The same things were measured in two ways. Each way mixes the same 11 hidden numbers, adds some noise and spreads widely along 7 directions of its own, which tell nothing about the thing.
(in the rows, 128 means zero)
Some things both ways: the first way, then the second way.
[110  93 157 159 105 135 172 124 141  59 108  90 102  68 158 165 161  99
 213  74  91 162 192 120 144 133 118 160]
[129 188 136 138 126 117 147 122 141 159  56 102 146 146 146 122 137 171
 154 181 190 173  90 153 184]

[143 136 128 130 148 106 144 118 167 155 154 151 141 179 130 138 150 111
  96 122 142 164 138 122 132 116 127 122]
[132 128 135 111  76 141 128 110 152 128  73 113 145 119 109 180 151 145
 112 146 151 142  61 143 139]

[147 123 114 148 100 160 166 126 107 145 121 106 121 123 129 124 146 155
 170 147  96 132 126 139  98 152 118 120]
[172 123 114  33 138 152  72  83 150 156 137 113 177 142 179  72 147 138
 135 181  54 169 143 136 181]

[158 122 165 132  56 145  75 107 152  91 109  42 135 125 121 139 122 131
 172  79 100 108 146 138 154 115 128  92]
[109 114  95  81 102 117 103 107 117 178 107 130 135 128 178 150 169 159
 139 133 128 134 148 104 190]

[114 161 123 156 202  86 122  57 157 167 148 155 153 215 117 104 144 131
  99 139 158 152  84  98 156  94 118 137]
[ 85 125 129 183  74 154 155 103  81 143 122 136  87 193 172 139 111  87
 171 114 123 118 143 104 160]

[192  99  81 152 119 170 198 146 140 152 117 163  97 134 180 127 131 153
 137 150  94 197  91 108  78 121 108 183]
[204 139 154  53 155 123 106  99 135 126 142 126 118  91 109 104 143 133
 158 147  68 171  98 187 148]

[169 122  91 124 170 116 184 124 156 190 141 166 116 147  87  98  81 127
 116 171 169 163  79 131 131 141 105 127]
[153 152 123 117 177 104  79 130 137 142 151 121 155 125 133 139  82 118
 143 142  99 130 103 102 145]

[136 131 145  99  92 111 107 137 103  81 170 104 146 139 150 149 117 100
 106 102 123 112 174 131 147 135 127  89]
[171 117  91  80 195 114  87 116 159 128 139 111 209 112 153 148 144 122
 126 185  94 124  88 164 161]

[135 132 115 148 128 155 131 139 113 105 142 152 112 119 156 132 123 116
 125 113 121 140 125 115 116 133 105 112]
[117 128 122 149 107 134 154  90 111 140 105 112 112 148 100 150 129 127
 170 147 172 134 114 129 126]

[155 128  94  99  88 117  92  78 117 160 169 100 137 167  78 148  62  65
 148 175 143 133 143 171 164 129 118  77]
[193 120 155 110 158 116 168 130 155 165 107 115 154  63  81 152 161 115
 163 174 145 144  86 245 138]

[150 178  75 153  79 124 171 105 118 175 127 151 138 114 113 171  55  97
 164 207  85 155 128 132 133 139 122 107]
[104 137 102 184 148 116 191 125  78 121  94  80  80 127 147 184 126 144
 134 122 173 140  97 176 141]

[119 194 141 137 154  91  84  98 135 143 142 127 152 167 115 138 111  93
  87 146 138 133 137 120 162 105 132 116]
[112  70  92  97  32 114  95 106 104 131 136 126 129 123 164 176 136 107
 143 114 126 111 144  91 152]

[118 132 119 100  91 182 136 120  76 152 121 133 132  94 100 114 113 121
 129 132  98 135 146 119 117 113 156 142]
[172  93 160 105 153 117 111 111 184 133 161 125 131 117 108 126 159 143
  57 135 132  98 128 148 132]

[120 106 123 107  98 134 125 109 116 126 148 114 142 145 123 134 127 110
 133 134 116 161 163 117 136 101 145 161]
[143  96 167 120 130 112  86 158 137 121 158 139 125 116 152 107  99 109
 118  98 117 105 140 131 138]

[ 65 138 145 142  77 123 102  83 106 107 143 133 168 130 141 159 136 110
 166 105 116 123 168 108 141 121 136 101]
[142  68  95  48 147 142  66  92 124 121 105  91 124 117 109 111  79 152
 100 148 158 118 108  99 124]

[ 81 171 113  97 105  92  88  94  72 137 192 136 176 146 103 133  87  85
  99 175 156 101 162 129 138 135 130  80]
[100  88 126 160  99 122  96 119 100 141 154 101 119 162 175 157  66  82
 155 122 138 100 137 114 148]

[106 144 165 134 113 101 113 148 153  93  70  67 115  77 102 117 173 141
 155 151 107 108 152 121  56 139 101 157]
[ 62 148 108 140  91 183  90 115 159  75 154 130 144 187 163  78 156 134
  63 161 106 139 175  76 113]

[109 164 146 149  58 142  99  92 125 108 119 139 141 137 144 213 125  63
 165  96  70 146 190 135 149 115 142  88]
[125 145 111  93 164 165 123 121 155  79 100 167 168 136 134 132 172 134
 102 165 111 109  77 138 158]

[ 96 173 118 119 127 133 165 118  56 183 128 159 146 139  99 165 156  86
 100 195  93 144 170 134 113 156 173  99]
[161  81 129 127 190 162 127 131 160 129  94 111 158 149 151 107 154 118
  67 176 125  91  77 190 147]

[127  97 123  88  16 186 134  97  45 110 114 117 133  77 155 144 133 131
 160 104  77 104 134 120  85 145 149  88]
[ 95 142 135 142 159 128 115 157 140  96  99 145 103 148 124 121 142 144
 107 138 151  85 131  76 158]

[156 116 140 108 131 143 115 149 135 127 125  98 119 142  96  94 130 146
 106 134 142 131 127 131 103 129 116 134]
[104 117 129 216 138 150 150 129 110 129 160 143 139 191 176 167  92  44
 148 128  97  72 109 128 147]

[161 159 110 176 128 156 136 134 160 113 116 140 106 134 140 154 106 105
 122 117  85 178 129 101 138  97 114 136]
[160 113  99 162 107 116 112 163  96 113 192 152  95  79 114 118  88  50
 139 110  87 105 127 142  73]

[149  85 113 110 153  96 135 112 175 116 129 131 132 173 113  84 105 152
  98 128 151 160  76  70 139  86 117 173]
[194 109 195  74  97  70  94 153 143 154 157  90  79  36  82 124 132 145
 150  88  94 169 174 153 120]

[105 132 168 150  61 175 137 131 102  79  64  96 120  56 127 168 123 120
 194  89  57 131 171 110 143 132 155 130]
[170 115 126 103 134 105 133 125 135 143 133 128 134 110 143 112 180 148
 108 119 112 136 144 145 145]

[ 60 100 110 134  36 190 108  80  71 108 114 116 126  63  82 165  86  75
 226 138 101 137 174 123 132 135 138  94]
[126  94 163 118 116 115  84 122 154 138 138 124 142 142  89  84 130 133
 152 137 165 108 164  92 103]

[ 89 142 115 108 138  97 149  84 105 160 158 207 156 145 130 143 106  89
 103 139 161 141 119 104 139 136 135  97]
[185 134 148  36 166 103  48 119 174 124 120 120 142  85  74 108 115 169
 113 145 121 144  90 105 131]

[207 153  95 122  89 148  99 149 136 129 204 153 130 224 146 164  71  91
  58 142 136 164 149 149 116 131  95  63]
[ 95 155 174 195 151 104 104 206 104 110 120 162  78 147 144  68  90 130
 130  51 128 107 149  61 107]

[150 133 147 114 113 103  78 177 156  89 140  99 124 144 119 126 107 123
 109 137 153 107 144 144 104 144  86 105]
[101 125 129  62  83 132  63 108 135 119 141 117 170 136 164 134 117 135
 165 124  86 157 167  72 158]

[178 101 149 131 130 129  86 187 198  97 124  99 100 161 112 134 118 112
 122 111 152 151 145 152 128 127  92 123]
[ 73 108 100  96 121 146 103 117 139  92  82 125 198 137 117 190 120 139
 147 134 162 103 109  64 135]

[180  80 112 111 136 138 203 168 107 153 155 148 129 135 184  98 171 177
 112 115 132 128  97 130 108 159 131 126]
[140 123  92 132 135 151 138 134 117 121 145 142 164  82 116 147  96  93
 123 117 108 139  94 155  81]

Other things, the second way, with their names:
<433>: [149 133 141 105  40  97 147 107 157 183 128  77 135  79 123 181 200 145
 148 167 136 184 162 178 162]
<518>: [114 178 145 156 179 135 162 137 110 130 144 155 111 146 171  88 137 142
 138 108 104 151 157 143 154]
<238>: [100 119 126 137  86 166 135 133 113 109 135 102  98 111 115 100  83 117
 115 117 141 154 171 116  88]
<455>: [ 96 183 163 218  52 119 161 173 115 126 121 151 120 165 187 122 150  82
 188 138 120 135 158 136 173]
<440>: [118 178 128 138 175 133 116 121 139 114 101  93 137 139 121 108  83 184
  87 129 162 173  95 106 111]
<82>: [116 217 169 149 174 108 131 154 143 164 104 125 103 143 157  90 115 186
 120 133 152 172 129 122 186]
<105>: [151 150 165 100  66 150 148 118 129 160 105 121  84  78 108 119 114 136
 136 129 140 189 111 181 137]
<391>: [ 99 158 122 230 145 159 212 101 109 123 126 119 101 197 152 141 127 121
  86 132 160 119 111 137 134]
<108>: [104 145 140 107 123 128 149 164 115  95  76 127  93  76 107 129 152 184
 109  77 154 156 137 119 116]
<460>: [135 133 117 141 210 150  98 120 142 120 210 181 157 148 128  49 148 101
 116 134  69 111 137 156  70]
<133>: [ 88 114  81 116 121 135 115 130 109  91  98 145 148 106 111 167 135 133
 137 120 153 117  94 111 102]
<157>: [109 143 130 117  99 132 146 129 125 103 110  99  90 121 132 128 157 159
 106 126 134 154 172 109 150]
<197>: [ 91 137  81 137 194 107  70 182 120  70 115 132 167 140 143 115 115 130
 129 134 123  85 136  44 125]
<475>: [191 122 154  81  85 125 148 115 163 134 101 100 169  87  96 133 186 122
 171 177 111 162 140 166 151]
<467>: [158  94 170 115 104 116  76 164 138 179 152 144  73  89 111  69  92 119
  97  91 127 116 148 119 103]
<396>: [107 173 152 177 188 131 196 132 114 150 122 146 104 139 140 138 150 130
 169 140 146 131 132 190 164]
<131>: [121 117 142 111 131 127 133 119 133 118 126 100  99 117 117 121 147 184
  75  81 133 148 164  99 111]
<464>: [130 145 167 106  86 119 122 115 162 145 161 157 158 104 114 136 167 137
 143 109 117 158 144 143 118]
<360>: [183 127 132  81 179 126  79 133 141 183 186 115 129  85 152  55  61 125
 108 135  95 159 161 152 133]
<200>: [117 174 163 142 176 144 126 132 110 134 139 122  83 162 169  55 106 152
 129 101  88 174 152 128 143]
<203>: [154 136 145 111 153 120 114 143 122 113 133 120 124  85 110 140  44 114
 137 116 140 132 104 131 135]
<194>: [151 150 138 127  45 114 141 130 114 151 116  82 113  99 138 132 121 123
 163 133 115 191 155 131 140]
<3>: [ 77  77  99 124 125 163 120 116 143  90  86  92 154 150 124 177 127 133
  82 163 180  83 116 109 138]
<65>: [118 144 126 128 131 137 155 108 157  83 122 109 147 144  99 122 161 152
 112 167 161 129 159 106 132]
<19>: [131  92 134 102 140 132 108 145 153  73 141 140 154  97  88  86 149 137
 102 116 144 107 162 114  75]
<23>: [ 88 143 104 116 155 158 135  78 182  58 112 129 190 171  83 109 203 207
  49 153 185 133 132  76  82]
<80>: [155 129 112 140 151 118 123 103  87 152 147 158 134 171 187 120 102  78
 188 131  89 115  96 148 174]
<32>: [144 143 153 141 195 150 171 105 142 140 160 157 163 158 157  87 161 133
 118 120  99 136 139 174 138]
<296>: [124 147 131 127 179 127 155 120 151 130 133 145 140 122 102 117 188 180
  91 114 146 135 141 132 111]
<516>: [150 175 162 153 216 130 181 105 114 165 125 137  85 164 131  86 134 172
 116  86 117 155 123 141 140]
<30>: [133 140 124 138 141 109 133 132 155 131  86  99 138 145 129 128 177 167
 104 165 165 125 126 117 158]
<16>: [144 100 124  99  95 136 115  73 148 123 118  95 158 151 111 146 161 125
 144 178 130 136 112 143 135]
<403>: [106 142 165 155  95 124 134 167 138  79 115 130 116 121 111 112 167 134
 127  98 118 129 170  94 108]
<397>: [ 92 144  87 149 131 168 148  92 130 103 140 150 154 182 154 138 183 109
 131 174 100 116 133 123 145]
<230>: [120 107 131 122 149 128 112 103 144 117 123  87 155 157 138 162 111 122
 142 182 157 108 115 148 173]
<205>: [109 155 143 101 125 112 126 115 104 156 110 132  88 116 128 123 102 172
 156 102 173 159 137 115 156]
<263>: [159 156 157 166 108 134 201 114 121 124 129 148  97 115  99 128 167 117
 139 106 117 154 113 180 108]
<5>: [115  95  98 122 118 150 120 117 105  96 126  78 153 118 134 143  94 112
 135 132 116 149 144 122 101]
<406>: [128 141 114  97 108 131  99 130 135 119 150 124 151  99 142 154  99 107
 139 146 102 140 130 124 152]
<325>: [166 114 121 162 164 103 125 133 129 107 206 147 150 114 105 130 128  79
 137 110  80 100 135 134  75]
<110>: [ 94 178 122 136 136 133 140 129 137 115  89 157 115 149 142 160 156 163
 100 125 143 122  90 103 170]
<497>: [ 89 149  99 213  74 153 138 141  79 118 166 133 104 133 116 127  71  58
 169 103  97 141 143  97  47]

Some of these things the first way, each followed by its name:
[137  89 134 140  82 114 171  93 165 135  73 117 135 120 134 157 132 140
 204 128  91 162 113 109 137 122 142 157] -> <108>
[146 133 118 129  72 162 171 100 111 157 119 158 137 108 156 155 131 121
 155 100  83 145 126 122 123 127 149 107] -> <110>
[163 213 135 139 133 110  46 145 134 102 164 123 129 191 134 149 103  88
  54 132 124 101 140 146 121 123  87  60] -> <397>
[133 152  91 140 116 157 158 133  94 124 143 144 126 103 117 129  94 107
 119 127  78 123 125 105 158 115 133  92] -> <433>
[143 104 130 178 129 184 174 170 171 112  86  96  88  81  96 122 127 141
 206 106  83 166 150 125 142 115 114 174] -> <360>
[141 161 106 103 136 113  86 138  80 131 185 159 137 185 148 144 102  83
  55 169 139 129 144 140 124 132 116  97] -> <19>
[148 144 115 148 146 152 144 154 128 129 142 160 111 131 154 126 128 124
 121 125 119 150 133 127 108 126 102 145] -> <23>
[166 116 114 107 155 129 152 131  95 145 132 121 107 147 116  98 127 133
 107 167 138 127  97 140 110 154 111 124] -> <475>
[199 102  90 144 158 136 194 147 150 138 134 157  98 169 155 127 124 133
  95 144 114 187  90 104 120 130 113 139] -> <197>
[176 149  97 126 137 132 142 153 123 170 138 153 106 117 138 129  85 107
 124 176 140 142 110 159 112 149  98 125] -> <205>
[131 147 165 108 104 122  76 151 118  78 138 126 138 136 143 143 109 111
  95  81 127  94 146 125 148 129 123  79] -> <296>
[141 108 170 118 178  82 173 180 137  81  83  93 100  81 140  81 172 177
 119 130 144 106 104 106  84 166  99 170] -> <194>
[116 151 124 138 134 111 127 145 120 123 135 135 135 132 122 124 132 130
 128 152 122 108 128 127 108 142 105 111] -> <238>
[185 100  88 157  50 194 193 176 142 109 178 141 118 121 177 151 104 144
 174  93  90 164 165 136  99 143  92 111] -> <440>
[140 127 166 128 131 122  90 184 147  50  82 103  88  92 136 147 122  96
 125 102 106 122 147 126 130 124 105 139] -> <396>
[165 122 127  98  91 141 120 177  96  79 175 122 128 126 185 121 137 135
  92  85 111  98 147 130 109 135 110 100] -> <406>
[189 163 118 132 122 164 134 155 119 140 161 120 120 151 141 102 112 153
 101 126 118 126 128 147  96 132  94 122] -> <391>
[106 121  98 148 107 139 139  72 142 163 138 126 151 167  88 136 130 113
 166 140  95 165 139 109 155  88 148 135] -> <3>
[ 78 135 116 128 155 117 160 135  99 129 100 151 112  74  96 131 124  89
 141 181 114 148 147 105 118 131 133 168] -> <230>
[111 118 124 119 116 129 130 121 102 112 135 123 129 115 141 116 144 130
 129 140 127 130 134 108  95 132 117 136] -> <16>
[140  83 126 121 113 165 181 124  93 155 105 117 120 104 127 105 141 162
 185 135 111 139 115 137 124 141 140 165] -> <32>
